There are 9 hidden switches. A switch that is on adds its own fixed numbers to the row, and there is some noise. The rows also spread widely along 17 directions, which tell nothing about the answers.
In the rows, 128 means zero.
Known rows, each followed by its switches (1 for on, 0 for off):
160	133	121	145	127	78	104	134	133	65	112	60	180	153	172	114	125	56	72	128	131	112	148	140	70	134	124	116	82	135	111 -> 0 1 1 0 0 0 1 0 1
70	124	156	106	89	138	97	104	133	84	193	128	132	97	149	61	145	149	121	125	70	121	168	136	135	156	147	135	187	172	81 -> 1 1 0 0 0 0 1 0 0
129	123	177	84	109	105	116	144	149	76	116	101	107	145	88	92	145	107	110	126	128	164	126	130	142	112	121	115	88	111	196 -> 1 0 1 1 1 1 1 0 0
105	159	119	97	143	84	108	111	133	70	111	139	132	112	134	82	154	138	124	113	131	161	100	115	136	102	152	107	144	104	137 -> 1 0 1 1 0 0 1 0 0
165	118	123	139	130	110	136	119	181	99	137	141	123	104	130	126	127	110	124	123	140	136	151	116	152	97	118	124	121	105	133 -> 1 0 1 0 1 0 1 1 0
117	141	130	110	167	132	129	153	148	160	114	129	119	135	100	113	109	122	149	141	99	158	99	109	167	127	146	136	130	112	154 -> 0 0 1 0 1 1 1 1 1
114	167	133	87	143	129	123	131	103	93	132	101	173	87	99	61	149	127	120	146	118	170	112	139	109	112	136	144	127	148	87 -> 1 1 0 1 1 1 0 0 0
114	95	87	154	122	145	117	113	122	141	154	118	159	65	133	95	96	113	156	113	132	120	161	84	164	137	126	107	138	146	77 -> 1 0 1 0 0 1 1 0 0
135	146	106	121	118	140	127	141	134	122	120	129	116	178	139	109	171	88	156	145	107	106	137	128	107	127	146	136	130	142	158 -> 1 0 1 0 1 1 0 0 1
122	90	193	106	111	86	126	144	135	76	122	84	133	111	110	115	129	111	95	130	162	148	138	112	142	101	150	110	83	146	160 -> 1 0 0 0 0 1 1 0 1
111	74	132	145	112	106	110	153	118	145	119	103	151	155	126	151	125	86	140	111	145	137	161	104	141	162	108	114	127	125	143 -> 0 1 0 0 0 0 1 0 0
159	134	122	127	109	129	149	128	169	105	137	134	117	147	124	159	153	70	147	144	156	106	137	155	126	145	109	112	106	129	154 -> 0 0 1 0 1 1 0 0 0
108	81	184	123	116	118	116	166	110	100	148	91	136	137	116	89	108	138	97	101	110	144	164	100	134	109	129	139	130	158	118 -> 1 0 0 1 0 0 0 0 1
143	98	159	87	105	99	127	129	152	87	110	88	153	118	139	117	157	82	132	150	168	138	167	158	148	131	125	119	114	142	122 -> 1 0 0 0 0 0 1 0 0
112	113	110	117	102	86	122	144	118	115	102	101	128	170	137	134	156	104	148	119	157	110	129	141	127	155	139	102	156	124	152 -> 1 0 1 0 1 0 0 0 0
141	125	119	143	136	134	137	146	138	93	130	126	163	95	152	135	126	77	137	121	146	135	142	121	136	134	95	129	115	144	103 -> 1 1 0 0 1 0 0 0 0
143	127	128	101	118	111	162	142	150	103	127	131	101	115	154	125	152	135	120	139	153	88	131	166	116	112	172	140	148	155	114 -> 1 0 1 1 0 0 0 0 1
99	138	111	123	117	98	133	133	107	86	127	87	157	150	162	140	147	61	133	110	130	99	107	115	125	149	168	101	121	147	112 -> 1 1 1 1 1 1 0 0 0
122	139	138	115	132	84	118	117	150	71	138	140	126	111	106	81	150	160	128	125	128	155	129	100	146	71	129	122	154	118	114 -> 0 0 1 1 1 1 0 0 1
160	128	70	132	145	122	86	128	155	113	73	118	115	139	162	85	128	88	150	125	130	109	134	113	133	105	106	122	108	104	160 -> 0 1 0 0 0 0 0 0 0
141	119	137	115	117	155	140	138	182	131	157	139	105	127	154	144	128	96	134	142	104	112	155	173	133	176	128	148	126	138	128 -> 1 0 0 0 1 0 0 0 0
139	131	186	109	169	76	138	158	143	104	103	133	150	154	113	135	144	130	112	135	146	188	119	125	129	81	138	147	128	111	131 -> 1 0 1 0 0 0 0 0 0
154	97	164	128	112	90	118	112	206	104	132	127	134	148	120	141	146	104	166	174	158	110	174	124	173	99	111	130	146	129	152 -> 0 1 0 0 0 1 1 1 0
169	137	68	126	144	140	127	107	86	146	105	135	163	120	68	81	147	112	138	91	168	151	126	108	111	66	109	105	120	88	95 -> 1 1 1 0 0 0 1 0 0
165	121	96	103	132	139	125	107	129	175	123	101	143	127	118	128	126	104	114	137	166	125	145	195	95	151	154	118	103	123	71 -> 0 0 1 0 0 1 1 0 0
148	147	148	117	142	146	108	121	163	133	131	144	134	146	94	120	123	145	159	165	176	131	133	172	130	107	110	135	153	136	138 -> 1 1 1 0 1 1 0 1 0
121	133	146	129	133	104	144	152	146	95	142	151	121	112	98	113	135	154	135	116	125	146	125	108	149	105	97	137	169	114	131 -> 1 1 1 1 0 1 0 1 0
119	106	139	129	100	122	108	131	112	110	129	100	142	165	163	112	156	108	139	143	149	100	174	135	103	123	160	129	143	185	106 -> 1 0 1 0 0 1 0 0 0
108	107	85	103	90	132	149	144	77	150	105	108	131	161	119	134	173	93	175	109	176	94	137	147	135	168	137	90	168	145	118 -> 1 0 1 0 0 1 1 0 1
112	167	106	138	148	99	129	130	106	101	124	141	162	149	139	154	144	100	116	107	158	147	94	136	92	153	137	98	133	118	120 -> 0 0 1 0 0 0 1 0 0
98	126	100	117	150	133	83	141	79	157	80	110	143	164	141	108	123	112	150	111	160	137	113	129	115	137	155	112	129	133	139 -> 1 1 1 0 0 0 0 0 0
153	138	91	118	143	124	101	130	120	115	90	174	74	160	141	103	158	176	124	71	155	131	120	142	119	72	125	122	172	102	105 -> 1 1 0 0 1 1 1 0 0
134	124	124	144	136	158	101	135	137	115	144	130	163	128	110	94	117	93	152	120	111	146	160	110	134	136	62	128	122	121	120 -> 1 1 0 0 0 1 0 0 1

New rows. What belongs after each?
157	98	98	92	120	154	122	151	140	164	87	120	110	151	105	108	128	105	173	124	171	119	158	168	157	149	81	117	140	111	145 -> 0 0 1 1 0 0 1 0 1
122	139	143	126	127	120	158	148	138	136	162	129	143	148	105	137	137	125	130	144	106	123	128	140	121	145	141	139	164	147	100 -> 0 0 1 0 1 1 1 0 1
129	125	72	129	123	123	110	144	156	124	98	117	96	124	163	107	111	103	153	114	118	85	119	132	156	159	114	109	146	117	154 -> 0 1 1 0 1 0 1 0 0
132	137	115	127	126	132	123	105	154	116	153	154	132	107	142	103	151	132	140	138	120	135	161	131	132	118	138	136	158	135	89 -> 1 0 1 0 0 1 1 1 0
112	122	137	110	107	108	109	129	140	114	125	86	136	145	103	102	117	111	137	139	146	119	126	139	145	146	132	101	136	128	174 -> 1 0 1 0 1 0 1 1 0
179	94	144	143	98	129	146	137	171	126	163	156	70	158	106	147	142	130	95	99	120	118	177	154	104	122	96	135	119	102	131 -> 0 0 1 0 0 1 0 0 0
111	112	139	140	133	112	87	143	152	113	145	99	116	157	159	121	82	123	101	108	98	120	140	132	124	163	137	122	122	132	124 -> 0 0 1 1 1 1 0 0 1
133	163	165	110	105	104	184	123	150	71	167	130	160	109	108	113	185	117	134	189	136	104	131	142	108	98	163	145	161	186	106 -> 1 0 1 0 0 1 1 0 0
178	167	116	159	123	129	151	110	154	47	151	146	148	150	165	131	158	70	120	131	153	75	136	128	82	79	129	119	112	160	117 -> 1 0 1 0 0 0 0 0 0
189	96	136	124	107	126	136	98	219	109	138	139	99	129	157	142	148	67	137	154	140	98	187	141	153	101	144	134	87	118	158 -> 1 0 1 0 0 0 1 1 0
116	103	111	129	119	93	79	106	162	132	134	113	144	120	121	93	121	130	144	135	118	140	168	128	143	152	109	119	155	86	135 -> 1 1 1 0 0 0 0 1 1
131	129	111	147	113	146	114	103	157	113	155	145	116	164	146	141	138	81	158	112	124	91	145	116	144	127	135	108	131	128	135 -> 1 1 1 0 1 1 0 1 0
128	146	103	128	104	151	118	95	128	82	161	92	176	130	108	80	130	72	166	138	139	82	137	116	141	123	108	86	129	162	102 -> 0 0 0 0 1 1 0 0 1
120	125	129	135	135	125	107	111	145	101	145	155	129	117	172	130	141	116	120	112	131	156	160	130	123	129	142	128	130	126	99 -> 1 0 1 0 0 0 0 1 0
146	142	125	116	117	117	141	116	165	94	139	143	117	171	143	155	166	89	151	133	149	102	134	154	129	124	135	116	139	132	121 -> 0 0 1 1 1 1 0 0 0
161	113	139	104	136	154	151	153	132	130	98	127	100	150	142	121	155	85	148	130	141	107	143	128	146	74	147	146	109	161	114 -> 0 1 1 0 0 1 0 0 0
135	130	118	113	142	146	105	114	141	112	109	181	85	135	128	121	141	141	142	83	166	142	121	131	156	91	120	107	142	97	146 -> 1 1 0 0 0 0 1 1 0
126	129	123	117	126	137	110	117	138	95	154	115	125	140	90	78	101	119	128	77	102	118	117	118	158	128	87	85	134	92	121 -> 1 0 0 0 0 1 0 0 1
149	160	115	135	163	140	108	144	145	108	110	154	112	186	124	114	111	114	132	92	124	129	99	132	120	117	92	111	129	92	165 -> 1 0 1 0 0 0 0 0 0
146	100	135	118	120	85	155	130	186	131	135	135	96	112	138	155	152	112	118	135	110	144	150	125	156	126	164	141	121	99	136 -> 1 0 1 0 1 1 1 1 0
160	110	91	141	126	110	124	125	113	139	100	108	129	135	127	126	137	112	123	116	181	110	136	120	110	80	161	119	114	125	125 -> 1 1 1 0 1 0 0 1 0
156	124	158	121	114	136	109	130	157	95	127	115	105	176	155	120	154	72	99	134	110	127	164	138	108	101	146	145	85	144	155 -> 0 1 1 0 1 0 1 1 0
156	139	145	90	122	127	166	164	113	109	125	91	121	127	76	67	148	123	99	118	94	126	117	146	110	96	119	144	129	128	106 -> 1 1 1 0 0 1 0 0 0
130	155	135	104	175	135	109	156	144	119	105	147	129	122	114	97	121	146	135	122	118	198	116	138	154	125	85	141	152	107	113 -> 0 0 0 0 1 1 1 1 0
88	112	130	131	132	114	93	155	93	126	108	96	128	135	123	88	113	134	118	106	121	152	121	84	132	127	153	116	124	136	159 -> 1 0 0 0 0 1 1 1 0
127	86	158	81	124	113	103	125	155	126	117	125	69	163	161	123	140	143	119	94	124	134	154	166	165	117	168	125	145	116	93 -> 1 0 1 0 1 1 0 0 0
169	167	141	119	168	134	131	116	136	102	124	119	168	164	103	102	135	90	125	140	140	138	114	110	115	47	154	132	99	133	117 -> 1 0 1 1 0 1 1 1 0
102	108	153	114	97	111	160	112	71	92	168	120	149	95	74	138	157	115	99	71	178	154	123	120	128	113	138	78	119	135	65 -> 0 1 1 0 0 1 0 0 0
109	126	154	102	158	127	131	158	117	109	115	129	111	109	118	109	93	144	110	80	135	160	87	118	170	109	143	110	130	123	123 -> 1 0 1 0 1 0 1 0 0
75	93	125	121	106	118	109	132	109	141	129	145	133	119	147	151	160	107	145	115	148	172	157	121	133	187	147	114	131	129	145 -> 1 0 0 0 0 0 1 0 0
144	85	135	125	112	108	125	150	145	119	112	92	105	136	122	124	119	83	115	98	120	124	140	105	157	121	127	114	87	109	159 -> 1 1 1 0 1 1 1 0 0
116	158	126	123	127	109	168	180	127	104	132	125	135	91	113	99	152	134	128	152	94	138	109	127	114	143	115	160	162	148	129 -> 1 1 1 0 1 1 0 0 0
138	123	116	116	125	173	133	117	119	132	136	170	98	148	133	119	162	105	140	93	124	118	142	121	133	94	146	128	131	138	106 -> 0 1 0 0 0 0 1 0 0
140	88	136	124	105	122	122	161	127	107	114	81	160	70	64	74	93	125	146	128	176	140	149	116	170	121	47	111	132	134	146 -> 1 1 0 0 1 0 1 0 0
109	143	138	109	131	135	118	138	108	97	128	99	154	148	128	86	139	85	127	130	113	136	126	114	117	120	145	125	111	157	131 -> 0 0 1 1 0 0 0 0 0
135	82	141	120	118	173	126	151	106	148	122	151	85	126	128	128	129	126	123	87	163	145	165	131	136	116	131	124	105	147	123 -> 1 0 1 0 0 1 1 0 1
153	93	125	142	136	122	107	147	163	141	122	142	109	166	139	143	95	153	139	106	166	102	153	144	145	119	113	127	167	122	127 -> 1 0 0 1 1 0 1 0 1
115	136	110	152	124	146	102	137	140	124	147	134	164	142	127	101	142	90	161	148	94	155	173	108	118	166	75	142	144	130	144 -> 0 0 0 0 0 0 0 1 0
130	109	104	112	92	66	113	118	154	82	125	83	101	145	143	101	138	117	94	107	120	79	131	138	117	139	156	95	129	106	153 -> 0 0 0 1 0 0 1 0 1
132	113	128	106	150	107	106	114	132	148	115	146	135	122	144	115	156	146	118	133	136	161	153	138	114	97	180	151	140	118	86 -> 1 1 0 0 0 0 1 0 1
170	118	125	121	117	162	128	151	149	139	119	117	111	157	154	119	129	99	126	145	139	98	165	176	104	133	132	150	119	162	129 -> 1 0 1 0 1 0 1 0 0
150	129	103	124	89	89	152	134	155	89	120	136	101	139	120	124	189	124	144	139	152	99	145	136	125	120	110	118	169	122	153 -> 0 0 0 0 0 1 1 1 0
132	134	151	112	147	111	114	129	120	86	110	133	130	169	184	140	166	87	93	97	129	159	144	134	113	98	162	133	114	134	87 -> 0 1 1 0 0 0 1 1 0
132	95	136	107	99	127	114	122	139	102	120	102	100	135	128	106	151	87	124	117	142	126	159	107	146	104	148	111	84	135	161 -> 0 0 0 1 0 1 1 1 0
137	152	152	118	112	138	143	124	153	59	157	117	158	140	110	137	154	46	128	135	139	140	132	127	128	138	107	107	80	133	163 -> 1 0 0 1 1 1 1 1 1
170	98	115	126	119	105	133	91	165	102	126	135	137	106	93	131	144	95	153	106	183	128	150	103	181	74	101	91	116	84	118 -> 1 1 0 0 0 1 1 1 0
131	134	115	123	156	143	83	113	135	154	125	137	138	149	96	110	105	141	141	112	144	152	127	145	135	131	100	113	146	97	110 -> 0 1 0 0 0 1 1 1 0
143	89	153	132	96	124	124	161	142	82	120	97	133	122	171	101	156	96	129	153	141	120	203	111	129	107	124	159	121	190	128 -> 1 0 0 1 0 1 1 1 0
167	160	130	116	152	91	125	136	131	91	101	86	168	172	95	123	116	92	93	126	174	119	92	161	84	108	117	103	99	107	142 -> 0 1 1 1 0 0 1 0 1
147	130	102	95	128	134	142	129	124	139	115	110	113	113	147	103	143	116	114	130	133	112	128	169	110	129	177	131	121	143	89 -> 1 0 1 0 0 1 1 0 0
157	115	117	111	110	155	98	126	105	109	102	96	136	125	109	73	136	101	130	121	181	140	160	140	117	96	108	107	90	148	130 -> 1 0 1 0 1 1 1 0 0
144	133	128	136	115	151	100	135	142	102	134	142	155	147	130	127	156	79	141	133	140	160	177	156	98	171	51	129	115	123	139 -> 1 1 0 0 0 1 1 0 0
120	139	133	129	138	129	91	127	156	113	139	132	116	179	108	95	109	130	144	108	91	110	113	111	150	119	115	114	157	108	156 -> 1 1 0 0 1 1 1 0 1
84	106	115	121	109	103	140	145	97	144	121	93	136	149	117	129	150	87	151	122	115	116	114	82	147	153	175	104	131	140	149 -> 0 0 0 0 0 1 1 0 0
139	155	113	113	121	101	110	133	133	91	104	118	132	173	129	86	180	107	138	146	119	134	140	137	95	118	113	128	142	124	144 -> 0 0 1 0 0 1 0 0 0
132	141	89	137	113	118	156	176	110	102	119	122	109	133	167	115	161	118	113	112	111	109	134	129	91	136	142	151	157	153	123 -> 1 0 1 1 1 0 0 1 0
145	121	144	99	122	116	127	110	198	110	134	142	97	145	151	138	154	87	136	148	113	126	150	151	154	130	155	129	111	113	151 -> 0 0 1 0 1 0 1 0 1
127	122	148	136	132	127	111	141	181	120	140	162	115	187	161	142	145	108	167	131	90	121	160	126	159	137	111	149	178	128	127 -> 1 1 1 0 1 1 1 0 0
163	96	111	141	101	147	123	122	145	116	149	151	129	86	148	110	170	101	119	127	125	165	219	130	108	133	89	149	107	137	80 -> 0 0 0 0 0 1 1 0 0
104	101	140	132	116	127	123	143	158	101	143	143	109	108	162	117	131	92	133	110	84	132	155	95	164	149	124	130	125	127	149 -> 1 1 1 0 0 0 1 0 1
132	123	147	108	141	98	151	170	168	94	96	150	80	158	148	148	150	107	141	107	123	137	116	121	179	125	112	121	147	104	162 -> 0 0 1 0 0 1 1 1 1
148	150	141	125	118	135	150	115	164	78	173	147	121	136	103	123	139	94	121	99	98	114	120	127	143	114	105	111	129	109	118 -> 1 1 1 0 1 1 1 0 0
112	145	115	89	142	113	116	123	124	77	113	113	124	78	137	63	138	151	127	118	137	146	111	118	155	86	158	120	142	137	95 -> 1 0 0 1 1 1 0 1 1
150	72	176	110	85	126	143	125	142	109	150	118	98	117	95	126	140	113	103	107	163	120	169	140	137	94	134	118	95	134	140 -> 1 1 1 0 0 0 0 0 0
104	131	146	149	104	130	114	139	98	73	145	133	166	154	115	101	151	106	147	118	156	134	154	84	117	105	105	112	147	168	151 -> 1 0 1 1 0 0 1 0 0
115	132	164	112	139	114	132	153	144	120	134	104	132	143	108	123	102	127	124	138	130	123	105	151	135	150	135	120	135	137	142 -> 1 0 1 0 0 1 0 0 0
120	136	118	136	117	82	139	104	139	96	157	144	152	109	122	153	169	109	123	121	142	151	133	127	117	136	132	111	138	109	91 -> 0 1 1 0 1 1 0 0 0
173	137	177	95	154	142	144	171	160	101	105	114	109	183	144	143	124	100	105	137	153	119	126	186	115	105	127	154	109	153	134 -> 0 0 0 1 0 0 0 1 0
121	148	101	158	133	111	92	135	126	93	119	150	87	121	140	98	119	172	97	100	142	139	113	106	99	105	134	113	136	126	161 -> 0 0 1 0 1 1 1 1 0
124	144	108	144	128	111	110	114	170	84	150	117	154	149	130	109	106	104	164	128	129	88	128	117	153	140	97	96	163	118	135 -> 1 0 1 1 0 1 0 1 1
114	157	128	78	131	159	127	106	129	132	139	132	149	97	124	93	155	113	143	163	137	152	135	176	124	145	162	134	137	150	102 -> 1 0 1 0 0 0 1 1 0
111	156	98	135	146	135	144	154	103	125	111	161	108	145	154	142	169	99	143	116	122	133	101	94	109	109	173	142	121	147	141 -> 0 1 1 1 1 1 0 0 0
141	136	121	152	127	196	94	122	130	129	144	149	105	184	129	148	108	71	124	95	143	106	129	139	98	149	108	100	71	134	172 -> 0 1 0 0 0 1 1 0 0
166	107	129	123	109	113	128	161	124	122	92	130	84	156	128	125	167	134	102	116	160	130	151	149	90	92	135	144	120	131	150 -> 1 1 1 0 1 1 1 0 0
125	158	166	121	142	132	127	148	158	76	142	121	155	141	157	122	116	95	121	151	123	125	128	161	122	153	110	132	138	168	119 -> 0 0 1 0 0 0 1 0 0
110	128	117	141	104	98	116	121	149	107	146	141	130	150	108	135	135	141	155	120	160	113	138	140	143	162	87	90	192	114	137 -> 0 0 1 0 0 1 1 1 0
